The rows are grouped in 4 ways, from coarse to fine. Each group lies inside one group of the grouping before and may be the whole of it. The rows also spread widely along 15 directions, which tell nothing about the answers.
(in the rows, 128 means zero)
Some rows, each with its group in each grouping after it:
[122 112 169 145 120 192 137  93 129 110 107 147 172 125 146 105 160 125
  94 121 140 148  87  78  99  95 153 153 100 101 169 120 148 128 100  88
 131 183] -> J500 J488 tiz Lome
[167 102 102 146 149 123 110 148 136 168 132 111 124 124 159 147  70 147
 105 113 104 117 104 100 160 153  97 115 130 137 112 149 113 148 171 177
 169  98] -> J787 J290 Vuzo fatur
[118  80 127 147  93 119 154 132 139  29 126 146  86 135 141  75 124 129
 122 115  80 125  98 140 130 127 113 118 132 173 130 195  66  61 134 123
 165  93] -> J787 J476 paba koz
[173 109 108 141  94 122 156 131 115 121 150 111 115 126 173 134 140 164
 131 117 112 141 103 124 164 104 131  82 137 146 153 151 102 117 152 145
 123  98] -> J500 J488 Muz bufan
[191  85 177 101  75 120 137 101 159 126 102  94 146 118 143 123 155 165
 119 159 110 182 117  77 152 131 140 112 120 160 150 126 122 107 110 109
 113  96] -> J787 J476 bido riba
[149 115 158 123 190 143 140 151 138 137 105 146 143 115 133 136  83 157
 141 144 154 147 138 158 125 192 134 125 130 162 135 160 117 101 185 110
 185 103] -> J787 J290 Vuzo Vese
[125 173 170  89 107 126 179 105 121 118 137  95 143 115  60 151 137 138
 163 145 122 150 166 169 114 145 165  88 142 141 125 107 115 121 147 125
  74 104] -> J500 J574 zot favam
[147 139 125 160 189 125 140 122 114 173 133 106 137 137 151 142 112 148
 138 127 138 116 132 109 141 112 125 106 153 104 151  97 161 159 159 141
 113 113] -> J787 J476 bido Lar
[108  99 118 179 206 151 150 123  89 106 148 142 124 173 170 121 136 145
 164 110 126 121 127 138 126 119 146 141 152 136 161 141 127 118 159 108
 156  83] -> J500 J488 tiz minav
[138  98 148 144 134 160 104 103 153 141 124 122 121 106 137 104 112  97
  47 104 160 103  74  96  77 164 128 193 108 129  75 108 102 120 145 148
 141 177] -> J500 J488 vilob gefo
[106 163 122 142 118 127 106 151 180 152  91 134 125 144 105 116  94  98
 124 134 127 113 122 126 137 112  78 112 134  82 120 109 117 113 132 152
 142 171] -> J500 J231 bimul sedur
[150  80 173 171 208 138 139 100 108 111 105 118 100 129 159 139 102 136
 111  70 122 111  87 116 101 168 135 139 146 151  88 123  93  98 165 136
 159  94] -> J500 J574 zot koze
[107 166  88 109 119  81 167 171 135 133 147 133  98 174 161 107 150 119
 175 134 137 129 148 186 149 128 115  96 169 142 137 142  90  80 169 124
 131 114] -> J787 J476 bido riba
[164 145 119 103 110 124 151 121 101 153 133 129  84 125 166 172 141 172
 152  83 153 178  89 164 145 141 137  58 138 142 144 112  73 107 167 186
 104  97] -> J787 J476 bido riba
[113  93 133 169 143 158  82  94 141 130 112 137 110 122 127  95 121 128
 114 132 131 114 124 111 106 126 109 141 117 122 121 102 109 136 114 151
 140 131] -> J500 J231 bimul sedur
[112 144 124 128 176 128 159 140 124  81 150 132 120 131 176  97 137 139
 170 127 176 131 123 144 132  95 114 149 145 130 189 129 202 136 157  57
 121 173] -> J787 J476 paba koz
[141 120 127 169  93 167 149 163 177 149 129 131 136 125  87 111  82 146
 108 152 132 106  92 164 155  91  85 115 163  90 130 163  59  66 166 164
 132 160] -> J500 J488 tiz minav
[116 131 119 138 131 111 132 138 141 229 127 129 128 168 202  92 190 106
 132 119 155  96 134 148 116 115 105 126 183 108  90  92  53  83 138 127
 132 184] -> J500 J574 zot favam
[ 77 136 123 147 215 168 108 118 120 114 127 160 120 155 129 112 102 111
 140 110 173 126 120 138  90 152 126 188 122 119 148 103 164 144 156 120
 150 143] -> J787 J290 Vuzo fatur
[156 142 178  76 112 147 126 147 188 161  95 109 156 121  82 160  90 146
 145 156 161 177 121 147 143 167 111 139 128 134 126 114 124 102 160 122
 129 151] -> J500 J574 zot koze
[169 121 177  97 164 101 101 127 179 199  85  93 141 107 160 131 110 124
 114 139 155 137 132  90 120 173  91 144 137 134  92  85 150 137 143 113
 144 166] -> J787 J476 paba koz
[118 165 141 161 184 130 122 156 155 148  52 181 134 156 170 115 120 103
 122 122 168 136 119 122 117 134 121  97 119  92 152 109 138  89 141 102
 186 156] -> J500 J231 bimul sedur
[169  88 182 132 146 121 158 122 152 124 113  88 135 145 141 138 124 147
 138 126 111 141 110 111 143 139 125 140 166 149 112 135 106  79 155 103
 133  99] -> J500 J488 tiz minav
[101 127 140 123 215 157 131 159 123 116 114 170 122 122 175 131  94 156
 192  99 162 142 118 176 125 138  83 128 143 133 167 158 143 124 173  92
 190 174] -> J787 J476 paba koz
[116 103 145 102 155 123 138 116 120 120 154 103 141 122 160 111 139 141
 170 126 107 124 155 127 124 138 111 152 151 163 125 144 141 149 139  82
 141 141] -> J787 J290 Vuzo fatur
[126 129 142 144 154 160 138 131 138 112 118 129 115 124 112 150  64 124
  99  73 124 120  54 121 120 134 103 143 131 103 117 139 110 117 167 169
 142 156] -> J787 J476 bido riba
[160  81 159 115 129 133 108 108 137 156 102 117 146 136 167 132 143 132
 106 124 116 153 118  83 119 177 147 143 110 165 104 121 101 123 126 125
 164 103] -> J500 J574 zot favam
[117 160 118 112 114 108 135 136 158 104 119 135 106 167 163  89 163  82
 110 125 187 143 103 121 111 136 139 168 118 132 134  89 155  95 138  88
 119 165] -> J500 J574 zot koze
[148  78 125 131 139 143 104 100 107 148 144 103 137 131 171 146 126 137
 111  92  89 131 105  76 126 150 132 146 112 151 109 130 114 170 133 158
 154 105] -> J500 J488 Muz bufan
[ 95  80 178 140 204 218  84  90 119 160 114 149 173 108  86 137  99 166
 169 151 127 143 166 142  90 160 123 155 117 130 142 123 115 165 127 131
 167 123] -> J500 J488 tiz minav
[135  67 172 135 216 110 136 102 131  72 137  83  88 145 172 118 113 142
 166  89 127 122 101 111 123 143  96 200 173 169 113 120 162 115 162  81
 133 113] -> J787 J476 paba koz
[170  92 131 152 132 140 138 128 134 128 147 120 129  73 156  95 115 163
 108 156 144 105 137 139 127 134 120 112 129 159 131 160 116 130 159 110
 148 140] -> J500 J488 Muz bufan

New rows. What belongs after each?
[ 84 152 148 160 162 146 168 114 100  82  93 168 121 193 151 125 163 100
 141  69 121 145  89 127 101 110 160 113 134 102 156 112 106  76 125 114
 140 119] -> J500 J574 zot koze
[ 98 144 129 125 209 128 141 119  89 135 153 116 111 126 200 136 137 123
 173  58 148 101 116 141 107 116  99 140 159 122 121 104 160 166 159  94
 134 196] -> J500 J574 zot koze
[116 153 112 143 136 126 175 108  80  80 161 115 105 154 160 139 152 120
 135  67 123 127  88 122 124  99 159 114 135 123 149 113 142 136 148 128
  95 119] -> J500 J574 zot koze
[181 114 195 150 138  97 188  97 128  63  90 102 112 112 165 108 161 146
 127 121 117 141 119 100 123 109 148  81 150 152 143 126 139  73 127  64
 112 103] -> J500 J488 Muz bufan
[102 159 132  88  94 107 201 145 131  65 165  98 174 164 119 111 150 103
 148 140  86 135 138 113 144 111 157 156 142 142 158 169 171 121 140  58
 115 135] -> J787 J290 Vuzo Vese
[115 137 119  91  85 106 143 155 155  92 124 114 154 177 132 137 118  72
  97 105  70 142 101  83 133 167 146 161 101 150 101 166 116 112 139 126
 176 113] -> J500 J488 vilob gefo
[114 140 165 109 139 152  61 126 199 133  39 170 111 108  77 107  74 106
 106 156 165 164 126 127  91 190  88 132  82 123 117  96 118 106 119 153
 173 150] -> J787 J476 bido riba
[124 108 154 108 175 146  90 104 120 143 106 127 124 113 117 158  90 123
 122 101 119 142 132 121  90 215 137 139  98 166  81 113 105 157 148 163
 172  96] -> J500 J574 zot favam
[135 154 119 112  89 137 141 177 169 158  83 172 152 182 136 137 116 105
  91 129 137 173  80 122 144 158 145 117 107 113 145 150  77  63 155 160
 176 123] -> J787 J476 bido Lar
[114 163 114 158 188 118 158 139  93  95 104 166 118 146 170 132 112 110
 116  87 122 127 113 116 112 145 157  81 110 124 155 140 145 128 156 130
 172  98] -> J787 J476 bido Lar
[104 126 183 153 178 110 142 107 146 132  80 118 130 130 140  88 144 124
 169 132  94 102 164 119 111  93  78  91 179 104 125 109 121 103 104  85
 133 156] -> J787 J476 bido riba
[ 98 129 125 147 167 121  96 125 127 106  84 164  98 133 149 113 113 112
 146 110 112 129 147 131 108 160 111  90 107 141 122 127 108 124 126 137
 188 103] -> J500 J231 bimul sedur
[192 153 159  87 114  76 141 164 179 116  57 113 104 123 150 164  83 140
 138 112 120 185  98 109 174 162  89  64 129 148 129 135 134  82 158 126
 158 105] -> J787 J290 Vuzo fatur
[120 136 129 123 128 103 119 141 155 159  88 125 133 185 173 133 132  90
 116  86  91 137  88  73 139 126  98 130 137 100 112 110 112 111 121 149
 157 141] -> J787 J476 paba koz
[148 106 150  89  82 148 123 140 162 139 122 131 128  93 182 117 133 134
 111  99 153 143  72 129 127 134  93 147 121 142 112 153  92 104 143 106
 157 227] -> J500 J231 bimul sedur
[131 173 126 103  98  55 155 173 184 168  93 109 117 204 143 115 157  88
 152 149 126 138 151 147 155 143 113 102 176 130  98 105  79  44 149 120
 131 106] -> J500 J574 zot favam
[132 119  91 171 140 134 137 162 145 143 151 129 124 140 140  94 108 143
 136 167 144  99 141 157 153 107 105 120 154 125 146 150 115 110 169 128
 146 121] -> J500 J488 tiz Lome
[145 141 139 120  85 151 164 118 134 170 154 100 168 122 129 123 157 166
 151 151 131 140 127 126 159  60 115 105 162  95 176 117 135 136 127 117
  71 174] -> J787 J290 Vuzo fatur
[145  87 129 128 136 119 107  88 107 129 143 104 107 110 164 109 161 163
 163 145 122 137 168 123 127 138 129 105 129 177 133 105 126 159 119 119
 121  84] -> J500 J574 zot favam
[138 134 178 137 138 146 153  83 115 125 105 112 157 133 129 133 159 125
 112 116 125 144 116  84 104 118 168 120 123 114 142  89 146 133 113 106
 101 129] -> J500 J574 zot favam
[125 140 127 134 165  96 152 160 160 133 146  88 103 136 142 113  92 113
 147 116 140  80 121 157 140 123  72 151 188 126  89 128 128 104 183 106
 129 172] -> J500 J574 zot favam
[147 110 181 142  96 132 120 108 169  97  52 159 114  83 116  74 131 114
  79 151 122 135 134 121  83 164 126  80  98 152 101 138  65  64 104 121
 168 130] -> J500 J488 Muz bufan
[140 159  98 157 133 132 159 146 105 145 143 129 121 136 160 161 104 125
 104  72 127 111  75 127 143 114 137  87 132  98 130 136 107 130 175 173
 133 138] -> J500 J231 bimul sedur
[133 136 127 114 140 152 172 123  98 148 166 136 147 144 173 127 167 145
 131 115 179 149 109 148 116 136 176 149 138 141 158 127 122 118 169 107
 111 143] -> J787 J290 Vuzo fatur
[160  91 141 127 130 148  73 119 159 158 100  99 140 134  70 171  60 162
 139 157  88 164 140  99 162 173 109 117 104 145 121 115 117 158 136 193
 151  41] -> J500 J574 zot koze
[121 141 142 103 109 120 123 103 141 150 112 120 150 153 164 108 176  92
  99 123 133 148 116  67 104 130 147 152 109 117 131  86 150 141 101 109
 117 161] -> J787 J476 bido riba
[137 113 126 119  66 149 126 131 167 135 143 108 136 128 111 112 124 133
 116 146 120 134 104 122 146 106 102 143 136 120 128 136  98 112 132 143
 115 157] -> J500 J488 tiz minav
[147 115 137  88  85  95 157 132 142 123 156  62 136 121 129 140 122 156
 174 130  57 133 138 117 175 104  86  99 165 148 125 158 119 141 136 124
 110 122] -> J787 J476 bido riba
[142 116 177 118 116 119 141  82 129 130 124  73 121 106 102 137 134 143
 148 115  87 125 138 119 121 124 113  99 156 137  93  97 100 131 120 139
  87 117] -> J500 J574 zot koze
[110 167 106 114 142 122 115 133 135 131 136 114 131 161 102 153 102 107
 141 132 136 143 139 122 134 156 145 140 109 124 135  98 164 160 154 150
 123  96] -> J500 J231 bimul sedur
[166 115 135 113 133 116 154 102 108 126 167  85 107 108 128 138 139 190
 178 154 143 154 157 157 148 131 143  96 152 169 157 113 134 142 161 131
  77  69] -> J787 J476 bido riba
[167 117 116 127 129 136 106 129 126 180 120 147 127  90 191 118 142 147
 103 138 172 140 133 130 114 164 139  93  99 153 127 122 104 137 148 139
 163 137] -> J500 J488 vilob gefo
[137  88 164 145 130 155 118 100 157 113 121 120 126  95  93  81 115 161
 137 179 138 127 152 140 118 126 106 137 140 146 140 127 119 112 128 112
 117 124] -> J787 J290 Vuzo fatur
[ 86 149 144 106 140 147 123 137 168 118 119 130 148 167  92 108 127 111
 170 164 157 148 149 147 124 127 115 178 136 120 154 104 159 116 134  87
 125 155] -> J500 J574 zot favam
[102 130  63 181 144 149 119 143 120 142 165 125 130 167 104 127  84 144
 147 143  94 102 130 128 167  83 101 113 142  91 170 137 132 165 150 190
 126  86] -> J787 J476 bido riba
[146  94 101 175 160 124 156 124  86 145 166 125 140 119 202  91 154 168
 141 143 112  95 156 124 144  99 134  89 155 145 160 158 124 145 146 106
 143 104] -> J787 J290 Vuzo Vese
[ 99 144 108 126 132 128 135 134 139  53 158 132  83  74 143  71 103 124
 138 118 159  98 114 157 112  97  71 136 128 134 147 145 172 149 147  92
 124 214] -> J787 J476 paba koz
[ 68 141 112 113 102 157 134 109 118  60 146 138 139 218 107 135 150  78
 122  94 113 168  82  94 114 136 188 206  91 125 155 117 144 126 123 134
 121  99] -> J500 J231 bimul sedur
[125 138  74 120  50 116 116 154 164  97 141 145  78 132 129  81 128 114
 110 151 157 135 112 161 140 132 109 118 110 153 131 138  87  92 145 153
 129 131] -> J500 J574 zot favam
[163 135 158 113 107  94 138 148 196 114  91  96 123 113 110 110  89 126
 118 161 121 134 123 109 152 131  85 115 140 131 122 133 143  97 142 109
 131 140] -> J787 J476 bido riba
[102 107 143  94  80 171 125  89 118 130 129 146 178 193 111 122 190 119
 121 147 111 197 130  94 107 160 206 173  91 151 160 115  98 118  98 136
 122  72] -> J787 J290 Vuzo fatur
[114 149 122 111 204 120 111 110  99 145 141 120  91 111 219 139 144 121
 163  58 180 121 112 129  98 131  95 138 137 127 120  77 175 177 152 105
 132 200] -> J500 J488 vilob gefo
[128 170 145  72  51  73 172 171 181 140  94 118 141 138 163 109 145  77
 104 104  84 127 101 111 137 127  93  94 147 121  88 160  78  70 129 108
 154 205] -> J787 J476 bido Lar
[104 132 143  91 114 127 172 159 134 145 129 133 167 172 151 134 143 123
 165 109  83 143 126 147 143 136 121 127 162 137 125 179  71  83 150 108
 168 143] -> J787 J290 Vuzo fatur
[122 103 133 151 115  76 130 123 187  62 133  71 119 152  95  51 127 100
 136 206  87  94 185  93 142 109 101 162 154 154 119 126 171 110 113  69
 116  86] -> J500 J488 tiz minav
[145 100 116 127 109 120 154 161 162 116 144 120 100 176 166 108 128 141
 140 117 147 142  74 152 166 121  99 167 174 145 135 155  84  49 176 123
 134 128] -> J787 J290 Vuzo Vese
[177 106 187 150 113 107 164 116 164  50  74 111 115  87 121  91 105 143
 104 143  94 132 114  95 137 119 109  82 134 148 136 157 133  75 122  86
 138 111] -> J787 J290 Vuzo Vese
[152 101 103 116 157 117  90 132 144 113 163  94 103  97 149 120  84 149
 142 154 163 126 144 125 144 166 108 168 109 179 129 126 189 182 171 111
 143 117] -> J500 J231 bimul sedur
[155 124 149 117 115  99 151 123 163  92 118  99  71 131 148 111 123 123
 117  99 152 136  72 128 130 129  99 143 157 140 109 111 113  71 156 126
 100 147] -> J787 J476 bido riba
[153 142 125 123 138  97 106 153 180 153 108  96 130  98 111 116  67 135
 135 174 118 115 165 115 157 139  66 100 136 130 121 126 165 154 148 127
 144 133] -> J787 J290 Vuzo fatur
[148  89 138 163 191 132 136 123 132 163 149 110 130 130 181  92 141 145
 135 147 167  95 143 138 118 129 119 164 169 143 122 121 128 115 166  89
 138 143] -> J500 J488 Muz bufan
[188 112 191 111  46 148 145 118 199 160  95  91 147 126  78 130 131 151
  99 165 144 168  89 121 151 120 123 130 146 118 119 104  73  55 132 143
  82 141] -> J500 J574 zot koze
[118 105  89 155 126 122 148 141 117 144 162 132 128 163 200  89 157 117
 111 112 115  97 105 114 133 104 124 142 150 128 132 154  97 116 146 127
 149 144] -> J787 J476 bido riba
[119 207 136  93  97 107 166 139 161 143 109 140 118 165 124 111 167  86
 111 132 205 160 107 154 105 138 157 129 134 105 138  72 125  70 151 123
  80 165] -> J787 J476 paba koz
[174 133 226  98 115 164 181 100 148 118  91 118 145  85 108 151 125 156
 103 104 165 173  66 130 105 138 149 120 133 122 136 117 110  78 151 112
  94 177] -> J787 J476 paba koz
[164 116 143 193 197 131 171 128 110 135 116 132 143 134 157 114 117 159
 118 147 140 113 136 121 135 125 158  94 152 126 161 137 138 103 167 107
 142  76] -> J787 J290 Vuzo Vese
[161  82 180 146 189 101 158 123 140 101 101 113 145 116 175  91 125 132
 112 148 112 113 146  92 113 164 142 139 140 175 118 159 146 103 148  54
 177 105] -> J787 J476 bido Lar
[108 143 114 143 151 146 150 111  97 116 159 129 115 119 122 126 117 135
 131 108 131 113 121 149 109 124 139 113 133 123 140 126 120 148 156 155
 112 124] -> J787 J476 bido riba
[125 110 116 153 162 139  99 118 141 160 129 113 121 152 132 128  98 125
 117 118 125 117 105  96 132 127 102 157 137 108 125  99 135 150 143 169
 130 122] -> J787 J476 bido Lar
[155 125 140 150 171 120 108 131 148 157  82 141  80 106 155 119 102 165
 161 127 159 138 134 158 139 133  69  67 157 128 135 103 102  98 151 147
 143 122] -> J787 J290 Vuzo fatur
[168 116 199 137  99 112 174  73 133 104 109  78 146  83 100 100 154 156
 125 162  83 129 161  94 123  99 141  69 151 139 134 117 130 116 100  94
  75 104] -> J787 J290 Vuzo fatur
[101 156 139 113 171 164 100 107 133 136 127 130 113 104 117 138  99 108
 121  93 179 128 105 132  83 149 108 164 112 108 113  79 158 166 148 140
 121 195] -> J500 J488 tiz minav
[163 160  96 126 114  90 131 132 128  99 128 110  88 106 195 125 134 125
 119 101 148 138 101  95 148 103 110  82 109 130 153 105 184 155 139 119
 119 145] -> J500 J488 vilob gefo
[130 107 112  95 105  98 129 144 131  82 122 134 118 141 159 120 122 124
 136 125  76 156 135 112 141 176 133 109 100 188 128 180 107 122 137 126
 187  71] -> J787 J476 bido riba
[113 117  89 160 160 107  97 130 139 124 142 120 110 115 119  84  84 110
 106 163 108  80 170 115 115 159 108 129 114 148 106 134 140 167 144 151
 160  91] -> J787 J476 bido riba
[127 122 105 121 146 166 108 141 116 139 137 148 114 118 173 150 109 159
 160  94 154 155  95 147 142 124  95 115 118 126 160 136 127 151 157 145
 158 157] -> J500 J488 tiz Lome
[106 182 111 154 123 126 113 103 131  86 107 134  61 102 108 118 104  95
 103  80 142 111  94 127  95 108  97  81 110  92 116  76 131 137 125 182
 100 156] -> J500 J488 vilob gefo
[116 140 156 115 111  87 155 111 144 127 100 110 120 189 169 104 192  74
 115  97 115 132 111  96 105 134 146 143 152 131  92  89  96  71 114 101
 117 134] -> J500 J574 zot favam
